There are 4 ways to turn a row about zero (a turn may also mirror it). The second row of each pair is the first, turned, with some noise. The first 28 pairs use one turn. New pairs use 2 turns, one after the other, and a turn may come again.
Known pairs, each followed by its turns in order:
[-65  -8  -9  -1 -62  -3]
[-66  14 -28 -44  33   0] -> Q

[-21 -32 -29 -36 -11 -51]
[  7 -11 -12 -29   4  72] -> B

[-13   6 -52 -10  15  -6]
[-21   8   6   7 -16 -48] -> Q

[  5  -7  36 -12  16  28]
[ 21 -26  -9  20 -10 -31] -> G

[ 11   9 -57  11   8  16]
[-54   0   7   1 -22  22] -> G

[ 44 -14  31 -47  54 -17]
[49 10 28 68 19 10] -> Q

[-4 13 18 -6 61 -4]
[ 39  23 -21  39 -10  -8] -> Q

[-67  11  11 -27  -8 -12]
[-37  47 -38   5  30  -2] -> Q

[-26  46 -61  -9 -35  -2]
[-56 -17 -25 -26 -51  13] -> B

[-10   7  -4 -28 -12 -29]
[-20   4  -6  -1   3  39] -> B

[ 10   5  -4  21 -14  -3]
[ -2 -23   1  12  -9  -9] -> B

[-19 -18  19  21 -20  36]
[ 12   2 -14 -48  20   9] -> Q

[ 3  4  7  6 25  3]
[-14  -3 -10   2 -11  17] -> X

[ 31  20 -12  29  -3   2]
[ -4 -19  22  19 -28 -18] -> B

[ 36  27  -3 -67 -24  -7]
[ 22 -57  15 -49   1 -25] -> X

[33 41  3  7 -1  9]
[  5 -20 -45 -18  -3  -8] -> X

[-36  13 -26 -11  14 -48]
[-20 -36  23  42  30  -1] -> X

[ 15 -17   9  -9   8 -22]
[ 24  -9  -9 -11  -9  15] -> G

[-44 -16 -61  21  12  24]
[  8 -18 -17 -72 -26 -19] -> B

[-29   4  -3   2  36  11]
[ -5  18   9 -38  14 -17] -> B

[  2   8  27   2 -13 -61]
[ 40  10   1 -44  32  16] -> G

[  3 -44 -25   2  -2  56]
[ 26  -2  29 -51  20 -35] -> Q

[ -8  37  -6   1   2 -17]
[-11   3  23 -30  11  -7] -> G

[ -2 -12 -12  -6  12   4]
[-11   0  11   5 -13  -3] -> X

[  0  28  16 -16 -11 -54]
[ 25  14   8 -55  18  -3] -> G

[  5   0   5  -7  10 -23]
[ 15  -5   5 -18  -5   9] -> G

[ -8  62  15 -29  16  -3]
[ 22 -62 -22   5  -2  22] -> X

[ 46 -24 -67 -25 -11 -36]
[-47 -16  27 -26  13 -71] -> X

New pairs. What belongs after each?
[-28  -1  -7 -17   9  12]
[  9 -21  -7  22  10 -14] -> X B

[-28  27 -17 -13  10   7]
[-27  36  -7   4   7  -3] -> B Q

[ -6  27   8  -3 -53  -1]
[ 24  12  46  14 -21  15] -> X B

[-43  11 -17   5  18  -9]
[ -8  39   3  19  28 -10] -> B Q

[  9 -14   0   3 -11   3]
[-19   1   3   4  -1   7] -> G G

[ -5  15  -9  10 -10 -18]
[ -3 -14 -19 -14   3   1] -> Q B

[-11 -11   3 -56  13 -67]
[-12 -42  35 -38  30 -50] -> Q B

[  6 -11 -12  14   3 -12]
[ 12  11   5 -17   0  -5] -> G Q

[ 0 -3 18  2 11 -4]
[  6 -20  10  -2   0   1] -> B G

[ -3 -39  18  -6 -37 -12]
[ 23  29   0  32 -15  32] -> X Q

[ 14 -21  22 -39   3  10]
[  1  18  31  14  13 -32] -> Q B

[ 57  -1 -13   8  -5   2]
[-20  10  -8 -22  -7  48] -> X B

[-47   3 -27  -8   6  -1]
[-33   0  -4  27  29 -19] -> G B

[ -9 -56   0 -18 -24  57]
[-23 -73   9  -3 -28 -25] -> G B

[-13 -44  -1   9  23  -2]
[ 10 -19   3 -17 -19  39] -> Q G

[17 38 27 -6 19 31]
[  0   7  31 -24 -30  36] -> Q Q

[ -4  67 -21   0 -15 -16]
[-23 -19 -50 -28  38  -2] -> B B

[-14 -13 -14  37  -4   1]
[  2   5   4 -10  12 -40] -> G B

[ -2 -21   4  -3 -10  -3]
[ -2   1 -19   1  -4 -14] -> G X

[ 3  3  0  8 -4  6]
[-8  2  0 -9 -1  3] -> X G

[ 13 -13  -9   7 -23 -67]
[ 52  10 -29  -5  11 -42] -> B B

[ 18   6  -2  21 -17 -25]
[  1 -10  29 -11 -23   9] -> X G

[ 20  -3  -2  -3 -46  -8]
[ -6 -32  -6  25 -14 -25] -> G X

[-12  23  16   6 -31  -8]
[ -2  -4 -28 -12   8 -32] -> B Q

[-13  24   4 -30  -4 -67]
[ -4  -9 -60 -42 -17 -22] -> Q Q

[  5  -7  -9  -3  29 -18]
[ 1 25 -5 24 11 -7] -> B B

[-56  14  16  -2  -4  14]
[-20  -9  40  24  34  -2] -> G B

[ -3   6   4 -15   4  21]
[  8   9   1 -18   5 -12] -> X X

[-8 -6 -4 -6 67 25]
[-28  -2 -11 -62  20   9] -> X Q

[  9 -22  -3 -17 -15  -3]
[ 10   0  -4   6 -26 -15] -> B B

[20  7 10 -1 -6  3]
[ 12   4   8 -14   5  11] -> Q Q

[17  1  9 -2 37  6]
[ 33 -11 -20  10   7  13] -> G B

[-26  11  -5   9  -6  -7]
[-19  13 -20   4  -2   2] -> X X

[  3   6  19   6 -64   5]
[ 20 -46   1 -39 -18 -13] -> B B

[  3  -3  -9  42  53 -23]
[26  6  1 36 43 40] -> B Q

[-19  11 -28  -4  29  22]
[-19 -33 -16 -28   7   7] -> X Q

[-13  25  -3   2  15 -51]
[  7  28 -21 -13  40 -21] -> B B

[-26   5  23  29 -45  29]
[ -2  53 -29 -23 -27  13] -> Q B

[ 6 -5 18  0  2 24]
[-16 -11 -16   2  16  -5] -> B X

[  4  -9  10 -10  16 -10]
[ 4 -9 19 -5  7  9] -> G Q

[ -3  10  14 -18 -32   3]
[ 13  35 -10 -12   0   2] -> Q Q

[  4 -16 -21  21   3  -5]
[  3   5 -16  -9  -1 -30] -> G B

[ 19  14 -26  13   7 -16]
[ 24  -1  23  10 -24   5] -> G X

